The rows are grouped in 3 ways, from coarse to fine. Each group lies inside one group of the grouping before and may be the whole of it. The rows also spread widely along 12 directions, which tell nothing about the answers.
Some rows, each with its group in each grouping after it:
-10 -6 15 -7 22 7 2 -4 6 21 1 14 -12 7 -3 14 -5 3 -9 8 0 6 -8 10 5 -2 -6
 -11 2 -26 -14 -15 6 18 -12 -7 1 -11 -13 5 10 -13 => kagip j440 j936
1 -1 13 -3 7 13 -13 24 3 -12 6 3 -14 -11 -27 2 -1 3 5 -7 13 -3 -3 5 -11
 17 5 7 19 -11 -3 2 7 -21 -1 -4 -12 -2 11 19 3 -18 => kagip j96 j543
-19 -11 7 0 5 6 -20 -5 8 10 -1 -12 8 0 -5 16 -5 1 7 1 5 -1 -4 12 1 -9 1
 4 12 6 -13 -12 -7 -17 -1 -14 4 1 -3 5 -11 -4 => kagip j96 j666
3 -1 -13 -4 -9 3 16 5 -11 3 -3 3 -3 1 11 -5 3 -14 -12 -6 -8 16 5 -14 4 1
 -16 -15 -3 1 -1 5 16 21 -2 -7 -2 0 -8 -14 9 5 => kagip j323 j767
-11 3 2 11 -23 2 5 -10 -6 -11 -1 4 1 4 12 18 13 3 9 -2 -7 9 -4 4 -19 1 4
 8 4 17 -16 -5 15 7 6 7 -17 7 12 -10 5 -5 => kagip j323 j206
12 -5 -1 -15 5 -9 8 10 -9 3 -9 -4 -1 -8 -9 -8 -4 -5 -21 -4 9 -8 22 3 3
 -6 -6 1 6 -6 12 1 9 2 -2 2 7 9 -8 12 -4 7 => Mobu j793 j853
6 -5 -2 0 3 -4 -2 9 -5 -9 6 -10 -4 3 -9 -2 5 2 -6 0 11 2 4 -6 0 14 9 -2
 9 -3 -1 5 11 -3 4 1 2 3 0 10 -2 9 => Mobu j325 j722
-1 4 14 -8 -1 -10 -2 2 0 15 6 -7 13 3 -2 12 12 -11 -5 -10 5 -7 11 -4 2
 -17 -14 1 -6 13 -1 -10 7 9 -1 -5 12 0 -11 9 -8 6 => kagip j440 j101
1 -4 -12 1 -10 25 9 7 -1 -3 10 9 -14 -3 6 -5 0 2 3 -2 -1 3 -3 -9 -6 14
 -4 -12 10 -10 6 10 0 6 1 5 -8 -4 5 -19 7 1 => fum j984 j159
9 21 20 0 11 -8 3 17 8 -13 8 15 -16 -11 -12 -5 19 -7 8 -14 0 2 -18 -9 1
 -1 -1 -10 -3 3 15 8 -14 -2 -8 7 2 13 12 7 7 -15 => Mobu j325 j526
-2 0 -1 -8 4 -8 4 -1 -1 4 -12 -2 -2 1 -2 2 2 -4 -14 0 -3 7 2 1 7 -7 -6
 -2 0 -6 -4 -6 6 7 -3 -4 10 10 -6 3 -4 2 => kagip j323 j979
8 6 -6 -7 -11 -11 13 5 -6 -14 -15 5 -10 -7 -9 -9 4 5 -17 1 3 5 7 -1 -7 6
 2 3 5 -9 5 7 12 -2 2 13 -3 19 12 4 -1 3 => fum j984 j914
-12 8 16 5 -3 -13 -17 -15 18 3 19 -14 -6 0 1 11 4 8 10 16 -1 -3 -18 -1 7
 1 16 -4 17 10 -3 6 -11 -13 11 9 15 -5 6 3 -14 19 => Mobu j325 j345
-5 -10 8 -11 16 -20 -1 -6 -5 11 -5 -11 12 12 -13 4 7 -1 -17 3 11 0 9 3 8
 -7 3 0 -2 -5 -12 -11 15 4 -4 -5 12 7 -10 24 -3 5 => fum j984 j828
0 2 -2 15 -1 -5 -8 -4 -4 -5 -5 -8 9 8 1 -1 5 -8 4 -2 6 12 -7 -3 6 0 7 0
 -6 10 -4 1 1 -10 -2 -4 4 3 0 5 -4 -5 => Mobu j793 j99
-3 6 -3 10 9 2 7 -4 0 -10 10 10 -6 5 7 -5 17 -3 9 1 -3 14 -21 -18 0 8 6
 -20 -6 1 -6 9 0 13 -6 4 -7 2 9 -9 18 -7 => fum j366 j424
-5 4 7 -10 4 -10 11 1 -1 -13 -2 4 -12 -10 -6 3 11 5 -6 2 -3 5 -1 1 -13 1
 2 -2 13 -2 -5 1 9 10 -2 9 -10 19 12 1 9 -2 => kagip j96 j150
-11 -17 -7 3 7 9 -10 -21 1 5 12 -22 12 1 10 4 -1 2 6 5 8 -7 6 -3 -3 -6 9
 -1 12 14 -9 -5 2 4 4 -5 -3 1 -2 -5 -3 7 => kagip j440 j288
5 14 14 -1 7 -7 -1 7 5 0 -6 8 -5 -1 -7 2 13 -8 -2 -12 3 -1 -6 -2 1 -11
 -5 3 -10 1 3 -8 -2 4 -9 1 7 11 -1 8 2 -13 => kagip j759 j420
0 -13 -17 -1 15 6 1 -12 0 0 -12 -4 0 3 4 -13 -8 4 -12 8 8 -2 5 0 8 -4 7
 -6 -2 -10 1 -3 -5 3 -6 2 3 11 -5 -6 -1 -2 => fum j366 j884
3 -6 -6 -9 5 4 4 10 -2 2 -15 2 -4 -7 -8 -1 -2 -2 -14 -5 5 5 8 3 0 -2 -10
 0 3 -10 1 -7 6 -1 -5 -7 2 12 -3 4 -3 -6 => kagip j440 j936
-5 -3 9 1 7 -2 -2 1 1 3 5 1 -10 7 -6 9 0 5 -3 7 3 11 -9 4 3 11 6 -8 7
 -11 -9 -1 7 0 1 -1 1 -6 -3 6 3 -2 => Mobu j325 j526
-2 -3 -14 10 -16 4 4 -2 -9 -11 4 -4 2 4 7 -3 5 -1 5 3 3 14 -1 -12 -8 14
 8 -8 3 8 -9 12 16 -1 7 3 -14 -3 10 -9 7 5 => fum j366 j424
-12 -8 0 5 1 8 -12 -13 -1 3 -4 -7 1 -1 5 3 -13 -1 7 6 2 3 -1 9 0 -6 10 2
 10 5 -13 -3 3 -7 0 -5 -9 -6 0 1 2 -9 => kagip j323 j767
-4 1 4 -11 16 -1 -4 3 4 -5 -5 0 -9 -23 -9 -10 -7 -5 2 -3 1 -2 -1 3 0 -13
 1 -6 14 1 8 3 -14 -10 -9 -4 -4 16 8 2 4 -13 => kagip j96 j666
2 -7 1 -11 9 -2 21 1 -17 8 3 8 -8 0 2 -2 -3 -7 -12 5 -1 12 9 1 -1 3 -5
 -17 6 -15 -4 6 20 24 -6 -2 -12 -7 -9 0 21 -1 => Mobu j793 j99
-3 15 -4 11 -15 1 -1 -4 6 -8 -8 7 -3 -7 12 -7 4 -5 11 -2 -4 9 -13 -7 0
 -9 2 -6 -6 13 8 10 -15 -12 -2 7 -4 8 13 -14 -2 -7 => fum j366 j424
-6 -4 8 0 -6 2 -7 -5 -4 16 6 -7 9 9 -1 5 -7 -5 0 7 9 -2 8 1 3 -4 4 -3 -1
 4 -11 -3 11 -3 2 -2 -2 -20 -8 8 0 3 => fum j366 j884
1 5 -2 -7 2 2 -5 8 7 -9 -8 1 -14 -24 -8 -12 -7 -2 -1 -3 1 4 -4 -3 -1 0
 -1 -3 13 -3 11 9 -9 -16 -4 -3 -3 13 12 0 -2 -8 => kagip j440 j288
-9 -2 -6 -10 13 -19 9 11 -8 -7 -12 1 -5 0 -16 -2 14 -5 -13 -1 -7 34 -18
 -10 10 15 -5 -20 3 -12 -11 6 14 1 -8 -15 5 18 5 6 10 4 => fum j984 j159
1 9 22 10 -2 -16 -18 -12 -3 0 16 -17 8 11 -9 0 -1 -9 1 13 16 -5 5 -9 -1
 3 25 3 -2 15 -16 1 22 -2 9 10 4 -24 -2 26 -1 7 => kagip j96 j666
5 -2 10 -13 6 -4 12 -2 -5 21 -5 1 4 2 6 1 -4 -11 -12 -6 4 -9 20 8 5 -26
 -12 -3 -8 2 10 -11 -1 16 -6 0 4 1 -19 4 1 -3 => Mobu j325 j526
5 10 3 -1 -19 13 13 8 1 5 0 16 -10 -7 13 4 2 -6 5 -11 -5 -3 7 4 -8 -14
 -14 0 1 4 16 1 -10 4 0 7 -10 3 -1 -19 2 -8 => Mobu j325 j345
-6 -6 -7 4 -3 14 -7 -1 2 -3 -6 -1 -7 1 -2 5 -6 5 0 2 1 8 -6 6 -1 7 4 2
 11 -8 -9 -3 3 -8 1 -4 -3 1 3 -3 -4 -6 => kagip j323 j979
3 16 15 4 0 -7 11 1 -6 -2 -12 22 -8 1 5 0 6 -7 0 -4 -5 9 -4 7 -5 -13 -1
 -1 -11 -1 3 -2 1 9 -10 9 -11 5 2 1 13 -22 => Mobu j793 j853

New rows, each followed by its group in each grouping:
-4 -17 -2 -1 3 4 -14 11 -7 -4 16 -19 10 5 -21 4 5 0 2 -1 17 0 2 -9 0 21
 9 -3 14 5 -15 4 20 -16 8 -9 -3 -8 3 20 -1 7 => fum j366 j884
-7 -6 0 -7 -4 -1 -5 -2 -3 1 -1 -12 -4 -6 -8 4 -10 3 -8 9 4 1 8 7 -1 4 7
 3 19 -4 -10 1 15 -6 7 0 -2 -3 2 9 -4 7 => kagip j323 j979
-5 -12 -7 -3 7 6 1 -8 2 0 6 -9 -4 -6 7 0 -5 4 3 1 2 -4 2 2 0 -5 3 -8 14
 4 7 2 -10 0 2 0 -1 10 -1 -10 -2 5 => Mobu j325 j526
18 9 -12 -2 5 3 20 9 -8 -6 -12 19 -11 -2 2 -26 1 -14 -15 -4 1 9 3 -17 7
 1 -7 -16 -18 -13 14 9 3 18 -12 7 -3 4 -3 -9 14 -12 => fum j366 j884
-4 -8 -3 -2 -7 5 -3 0 -5 5 0 -10 -6 -1 0 3 -14 2 -4 9 6 6 8 7 1 8 5 -2
 16 -5 -4 5 8 -10 6 -4 -3 -9 -5 2 -4 7 => Mobu j325 j722
-2 -12 -13 -5 12 14 9 21 -6 -19 2 11 -14 -7 -14 -4 13 5 0 -9 1 15 -13 -8
 -7 23 -2 -14 13 -15 -5 7 8 -1 -6 -7 -16 15 13 -4 17 -12 => fum j366 j884
4 -10 -20 0 0 1 -2 -4 -9 -8 -23 -11 4 -7 -2 -18 -15 0 -10 3 14 0 17 4 1
 -4 10 5 4 -1 3 4 3 -17 0 1 -5 13 3 4 -4 -4 => fum j366 j424
5 3 -1 10 -8 12 -10 12 -6 5 -4 -1 -4 3 -3 -8 -15 -13 4 -2 9 13 1 -1 9 8
 2 -4 -2 -4 1 7 4 -17 -1 -10 -4 -20 -8 5 0 -12 => Mobu j325 j722
-4 6 5 0 -21 -10 -6 -9 -1 17 0 -17 13 0 6 5 -6 -13 -4 4 3 3 12 -5 6 -11
 -5 -2 -1 17 -3 0 11 -3 8 -4 10 -14 -10 3 -13 17 => kagip j440 j936
6 0 -4 -4 12 -1 9 -9 0 13 -3 0 -5 1 12 -12 -9 -10 -9 3 0 2 4 -5 14 -14
 -5 -17 -7 -4 12 1 -9 16 -7 -1 9 1 -16 -10 2 2 => Mobu j325 j526
8 -3 -15 9 -5 4 -1 -7 -4 -9 -10 -8 3 4 2 -14 -3 1 -6 3 10 -1 7 -6 2 3 11
 4 -3 1 3 2 3 -5 3 8 4 8 3 -1 -7 3 => fum j984 j159
1 -6 -13 11 5 24 9 -10 -7 7 -14 17 -4 11 18 -11 -14 -3 0 4 4 8 3 4 0 -7
 2 -8 -13 -14 -4 -4 -2 12 -11 0 -16 -7 -8 -16 15 -25 => fum j366 j424
5 -7 -11 12 11 22 -9 -2 2 -1 -1 -1 -6 3 1 -9 -11 1 -1 4 12 4 -2 -6 4 12
 9 -4 1 -13 -3 -1 3 -1 -2 -2 -2 -10 -4 -2 1 -11 => kagip j440 j936
-7 -7 -10 4 11 -3 5 -13 -4 -1 -1 -1 4 10 7 -4 7 -1 -3 7 -1 14 -10 -9 7 3
 7 -17 -5 -1 -11 1 5 12 -4 -3 -1 4 -2 -8 9 1 => fum j366 j884
8 8 15 -7 21 -7 5 17 -4 4 4 12 -6 3 -18 -9 12 -13 -7 -8 6 5 -7 -12 8 3
 -4 -15 -11 -12 1 2 7 11 -12 -3 4 -3 -3 19 15 -12 => fum j984 j159
0 -3 9 -14 19 -9 1 20 -3 -2 -14 7 -7 -6 -21 3 6 0 -13 -9 3 8 -3 10 4 1
 -8 -3 6 -16 1 -5 2 -7 -11 -9 5 17 -1 18 2 -11 => Mobu j793 j853
-9 -9 -2 -19 8 -8 6 -2 8 -1 -3 -4 -11 -11 -7 4 1 15 -14 10 0 -5 2 7 -2 0
 -1 -5 20 -13 0 1 -1 -3 1 6 6 18 7 1 -6 15 => fum j366 j424
-13 6 3 17 -16 1 -19 -25 12 1 11 -14 3 2 13 8 -4 3 12 14 1 1 -9 -5 -1 1
 15 1 8 15 -8 4 -1 -9 12 8 5 -13 6 -8 -13 12 => kagip j440 j101
-3 9 6 7 -9 -4 2 -3 -1 5 5 6 3 13 6 3 10 -8 1 3 -2 11 -10 -10 5 1 -1 -12
 -13 4 -7 1 7 8 -1 4 1 -11 -2 -4 4 1 => fum j366 j884
-4 10 -1 17 -23 12 -5 -1 0 1 -2 9 1 10 6 3 3 -4 11 -1 -1 13 -11 -2 -3 6
 1 1 -6 4 -5 3 2 -9 2 1 -7 -9 6 -9 -1 -9 => fum j984 j914
14 22 -10 19 -14 3 -2 9 9 -17 -10 7 -6 2 4 -9 15 -7 -2 -11 1 15 -16 -22
 5 9 -5 -2 -18 4 12 4 -7 -5 0 7 15 11 8 -13 -13 -3 => kagip j440 j936
0 8 -3 -5 -11 4 8 -2 1 6 -12 8 -9 -8 9 -5 -11 -9 -8 2 -5 7 6 0 0 -12 -10
 -6 -1 -4 7 2 -2 6 -4 2 0 1 -4 -14 -1 -3 => kagip j96 j666
-5 -5 -2 11 -17 9 -11 4 -3 3 -5 -10 7 4 2 8 -6 -5 10 -7 7 10 1 6 1 0 2 4
 3 12 -3 -2 0 -22 5 -10 -4 -2 -3 0 -9 -6 => Mobu j325 j526
2 11 15 -1 -19 -11 -8 16 -2 -3 -1 -2 5 -2 -18 3 7 -6 1 -8 10 -2 4 -1 -3
 1 1 7 -2 12 -2 2 11 -22 4 4 -2 -5 8 21 -6 -3 => fum j366 j884
-3 -1 -2 1 -8 -7 6 1 -7 -7 1 -3 1 4 -1 2 10 1 -3 2 3 9 1 -7 -5 7 4 -5 2
 4 -9 5 16 1 4 5 -4 4 7 2 4 7 => fum j366 j424
9 9 -5 -6 -13 1 14 15 -5 -7 -6 9 -11 -9 -1 -7 5 -10 -11 -9 -3 9 6 -11 -5
 2 -14 -6 -1 -2 9 6 9 9 -3 3 -1 9 2 -10 2 1 => kagip j96 j666
-3 -14 -8 -9 2 19 -5 5 2 1 -7 -1 -3 -15 -7 -5 -12 5 3 -7 10 -12 13 13 -5
 -9 -1 6 18 -4 10 -1 -13 -19 -4 -5 -10 13 5 1 -4 -12 => fum j984 j828
-21 -9 -9 0 -7 5 -7 -11 4 -6 -4 -7 -13 -8 1 10 -12 12 1 17 -10 18 -14 10
 -2 12 11 -5 28 -8 -18 6 5 -12 7 -4 -7 2 12 -9 -2 5 => kagip j323 j979
4 -6 4 3 18 6 -4 20 -7 -15 12 0 2 4 -19 4 24 -5 6 -19 8 5 -8 -10 -5 13 1
 -2 2 2 -11 -4 13 3 -5 -9 -6 9 7 16 12 -16 => kagip j323 j979
-6 -8 12 2 22 -7 -16 -9 4 6 -1 -7 5 14 -17 6 1 8 -6 9 15 -5 -4 8 7 -1 15
 4 1 -11 -15 -12 4 -6 -4 -1 10 0 -3 25 -3 -6 => fum j984 j914
13 4 -7 4 -1 19 1 5 5 -8 7 7 -18 -7 3 -16 -6 -1 -3 -2 4 -9 1 -11 0 7 3
 -3 4 -9 12 8 -2 7 0 12 1 -5 3 -8 1 -3 => kagip j323 j767
4 6 1 7 -5 -6 -5 -7 5 -1 3 -11 2 2 7 -2 3 -3 2 1 6 -5 1 -5 5 -6 7 1 0 13
 8 2 -8 -5 4 7 10 3 -2 -1 -12 9 => Mobu j325 j722
-2 2 -4 0 -6 8 10 -13 1 2 6 4 -7 -7 17 -2 0 -1 0 3 -4 0 3 -6 -8 -7 -3 -8
 5 4 4 3 0 19 1 7 -9 3 2 -21 7 2 => kagip j440 j288
1 18 15 1 -16 0 -4 16 8 1 4 8 -6 -4 -9 9 11 -6 1 -10 1 4 -6 -6 -3 2 -11
 2 -2 2 3 0 4 -6 1 2 6 -4 5 5 -8 -3 => kagip j440 j101
-9 2 -10 22 -27 13 -14 -18 -1 -7 -3 -13 9 4 17 2 -7 -3 16 3 0 7 -1 0 -5
 -2 14 9 4 22 -9 3 1 -15 11 3 -10 -7 8 -13 -9 -1 => kagip j323 j979
-9 -3 1 -14 -8 6 3 8 3 17 -3 2 -2 -6 -3 6 -3 -5 -4 -4 -4 3 3 4 5 -8 -16
 -8 7 -5 4 -1 -4 -4 -2 -10 5 0 -5 -4 -5 5 => fum j984 j159
-9 12 1 1 -22 0 0 1 9 -15 -2 8 -20 -11 -4 5 5 14 4 6 -7 9 -15 3 -12 12 5
 2 19 -5 1 11 -3 -17 7 13 -7 13 25 -9 -4 3 => fum j984 j914
0 -6 -5 4 -2 12 2 -7 -5 11 13 -2 3 3 16 -2 -2 -8 5 0 0 1 5 -6 3 -3 -3
 -13 3 8 4 6 -1 11 0 -2 -1 -12 -9 -13 5 6 => Mobu j793 j853
-1 2 4 8 16 5 -2 4 5 -8 5 11 -3 10 -4 3 18 3 7 -6 6 3 -18 -6 0 5 4 -7 -8
 -5 -6 -4 -4 2 -8 2 -1 6 6 3 8 -16 => fum j366 j424
-4 1 1 6 7 -12 -17 -19 10 -7 -3 -18 0 -3 -4 -4 -7 7 -6 14 10 -4 -2 -1 5
 0 20 5 7 1 -6 -1 0 -12 6 8 13 5 4 11 -15 8 => kagip j440 j101
-2 6 -7 7 -36 3 9 -14 -3 5 -5 1 0 8 18 2 -5 1 -4 9 -3 5 11 0 -6 -3 0 4
 -1 5 1 3 10 4 10 14 -4 -6 1 -16 -7 12 => fum j984 j828
-12 -13 -19 17 11 0 -15 -22 1 -17 -18 -17 3 4 3 -3 -4 11 -1 12 7 18 -14
 1 1 10 23 4 7 -2 -18 -4 2 -15 2 -4 -2 19 9 -3 -4 -7 => kagip j440 j288
-2 -15 -16 0 -5 20 1 -6 0 9 7 -7 9 7 11 3 4 3 0 -6 5 -10 9 -3 -1 -5 -8
 -2 5 4 5 -5 -5 7 2 -2 5 5 -7 -15 -8 10 => fum j984 j914
-14 -2 -3 5 5 -7 -2 -36 10 6 -11 -2 -2 5 18 -1 -11 11 -3 24 -1 -3 -4 10
 4 -16 17 -3 1 -3 -8 -4 -11 3 -1 14 4 5 0 -9 -3 4 => fum j366 j424
-2 -3 -5 -2 14 5 2 6 -5 -11 -11 4 -4 -11 -6 -7 3 -6 2 -11 0 8 -4 2 -2 -6
 0 -2 5 -1 -1 0 -2 -2 -10 -8 -11 19 8 1 10 -22 => kagip j323 j979
-1 13 18 9 -7 -4 -11 -8 20 -3 11 -2 -5 12 -1 17 20 14 -3 4 6 -13 -12 -5
 -5 4 7 12 -2 1 -3 -12 0 3 8 20 20 0 6 3 -19 11 => kagip j440 j288
-8 11 16 7 -10 -3 -3 -7 6 3 9 8 -6 10 0 12 9 4 4 7 -1 7 -13 -1 -2 4 7 -2
 0 -2 -10 1 5 0 3 10 0 -10 6 4 1 -1 => fum j984 j828
-8 -7 7 3 14 -11 -6 -9 1 -4 0 -8 14 7 1 14 20 4 4 -7 4 -4 -6 6 -2 -13 4
 5 1 15 -6 -12 -7 -1 -4 0 5 22 2 7 -4 -2 => Mobu j793 j853
-7 0 8 -3 -2 0 -3 5 -1 -10 1 0 -11 -12 -10 4 -2 2 3 4 2 6 -2 5 -11 8 7 1
 19 0 -7 5 9 -10 2 0 -14 3 12 6 5 -7 => kagip j96 j543
1 -4 -15 8 3 11 -3 0 -4 -7 -6 -5 4 -2 5 -11 0 -12 3 -8 5 10 0 -11 3 -3
 -1 -7 -4 8 1 0 -2 -1 -6 -10 -2 9 -2 -10 1 -8 => kagip j96 j666
-10 18 21 -1 -15 -16 4 -3 7 9 -10 12 -7 3 3 18 6 -2 0 3 -10 10 -10 12 2
 -15 -6 1 -2 2 -3 -6 -4 -3 -1 6 4 3 0 -1 -5 -3 => Mobu j325 j345
1 -1 -9 0 0 1 1 -12 6 -1 -6 0 -14 1 0 -9 -9 12 -14 17 3 -1 -1 0 4 8 10
 -4 9 -20 2 6 1 1 3 13 8 2 4 -4 -6 10 => fum j984 j914
2 2 14 -4 7 -6 -3 14 2 -2 -16 8 4 1 -13 12 13 3 -5 -17 7 -7 4 17 -4 -15
 -8 16 -3 0 5 -18 -7 -12 -9 0 6 22 0 16 -10 -16 => Mobu j793 j853
-1 2 7 0 0 0 -5 -2 10 -8 6 -3 -14 -11 -2 0 -1 8 6 3 3 -7 -4 4 -5 -1 10 0
 16 3 10 5 -12 -12 5 11 0 9 10 -1 -6 1 => Mobu j325 j526
-6 -8 -4 6 -19 4 10 -11 -7 0 -9 -3 6 9 16 16 3 5 0 -3 1 2 14 13 -14 -9 0
 10 2 11 -4 -11 7 5 6 7 -10 13 -3 -13 -4 -1 => Mobu j325 j526
-7 3 -2 -7 -23 -11 2 -7 7 9 -13 -10 2 3 6 14 0 3 -17 5 -6 2 8 7 4 -10
 -10 8 4 1 -3 -8 6 0 8 4 20 6 -5 -6 -23 22 => kagip j323 j979
-4 -1 -8 3 -1 12 -6 5 -3 -2 5 -6 3 -10 2 -6 2 -15 13 -12 -2 9 -6 -9 4 -4
 -4 -10 6 15 2 8 -6 -6 -3 -15 -7 2 3 -6 4 -8 => kagip j323 j979
-7 15 17 -1 -1 -30 0 -15 6 -5 -2 -6 3 4 0 9 17 -3 -7 5 -2 2 -6 -4 0 -13
 5 1 -6 15 -7 -7 4 8 1 11 14 14 5 6 -8 9 => kagip j96 j666
16 14 1 0 6 0 11 5 -1 -7 -13 17 -5 -4 2 -18 6 -7 -4 -11 7 -9 7 -6 -1 -16
 -2 -1 -17 0 16 0 -9 6 -12 13 -4 15 4 1 7 -19 => fum j366 j424
3 -9 -6 10 -15 23 -6 3 -5 -2 9 -6 10 1 9 6 4 0 13 -14 10 -14 13 3 -12 -5
 0 10 6 19 8 -3 -4 -9 5 2 -7 0 0 -8 -8 -2 => Mobu j793 j853
-7 -16 -10 3 6 6 -4 -9 -7 -4 -5 -9 2 -1 3 0 -8 6 0 7 5 5 4 8 -2 4 12 -1
 15 -1 -7 1 4 -7 1 -3 -8 5 1 -1 1 -1 => Mobu j793 j853
-9 -11 5 -19 15 -12 5 -9 0 19 -8 -3 0 4 -5 3 -8 2 -21 13 3 -2 8 9 10 -10
 -3 -9 3 -15 -8 -9 7 10 -6 -2 8 0 -13 9 0 7 => fum j366 j884
-7 2 2 -14 -7 -14 16 0 0 7 -11 2 -4 -6 6 10 7 -2 -9 -2 -11 7 4 8 1 -17
 -16 -5 7 3 5 -4 -3 6 -1 -1 4 20 -3 -10 -4 8 => Mobu j325 j345
3 -12 -15 4 16 7 -5 -3 -9 -7 18 -14 -2 -6 2 -19 -5 -8 4 6 7 8 -3 -18 9
 16 13 -23 15 3 3 20 3 2 1 -6 -3 -8 -1 -2 10 10 => Mobu j793 j853
2 -4 -6 8 -6 8 -12 6 -5 -8 -12 -9 3 3 -9 -1 -5 -2 -2 -6 10 4 5 4 0 4 7
 12 3 1 -7 -4 9 -16 2 -5 -1 2 2 10 -8 -10 => kagip j323 j979
-1 2 -5 -4 -19 0 -2 1 -2 -11 -2 -11 -2 -20 -1 -4 -2 -2 2 -4 3 0 10 -4
 -11 0 1 5 16 15 6 9 6 -13 7 2 -10 11 13 -3 -6 5 => kagip j440 j288
7 17 9 28 -1 -4 -21 -22 9 5 10 -9 0 16 10 -12 -11 -9 10 18 11 -1 -11 -11
 17 -1 28 -5 -12 8 0 8 -7 -8 5 12 12 -29 -7 5 -7 2 => Mobu j325 j345
7 9 5 8 22 -10 -16 -10 10 -7 8 -10 -2 2 -7 -15 4 -7 -2 7 12 -4 -11 -19
 14 1 16 -9 -6 3 3 4 -7 1 -3 6 20 0 0 10 -6 3 => kagip j96 j666
9 -11 -23 16 -7 17 -4 -10 -8 -14 -9 -12 2 3 8 -11 -5 4 -1 -1 16 -6 15 -4
 -9 7 18 15 1 7 -1 -1 11 -2 7 9 -7 9 2 -7 -4 -2 => kagip j759 j420
2 -6 -1 8 24 8 5 1 -6 -8 0 11 -11 10 0 -4 3 2 1 1 5 12 -10 0 0 10 11 -10
 -2 -15 -7 -2 4 12 -9 -1 -11 3 -3 1 19 -21 => Mobu j325 j722
-5 7 6 3 -3 4 -3 -5 4 -5 -6 5 -8 -11 4 -2 -2 -2 6 0 -1 5 -6 3 -6 -7 3 0
 4 4 1 1 -5 -5 -4 2 -11 5 9 -4 4 -15 => kagip j440 j288
-2 -1 -4 3 -8 -11 -4 -5 0 -11 -7 -14 -6 -2 -2 1 -4 9 -7 11 6 6 2 4 -1 9
 15 5 14 1 -3 5 6 -14 9 7 4 10 6 4 -11 12 => Mobu j325 j722
-4 3 -2 -1 -20 13 4 -3 -7 0 4 3 -9 -14 10 -5 -13 -8 10 2 -7 5 6 0 -9 -2
 1 -6 14 7 0 13 6 2 4 2 -21 -11 7 -13 10 -5 => kagip j323 j979
-5 1 7 -3 -8 9 3 14 -5 -1 7 8 -4 -5 -7 6 9 -4 10 -10 -1 5 -3 -1 -10 4 -5
 -5 9 4 -2 5 4 -5 -2 -3 -14 0 10 1 11 -9 => fum j984 j159
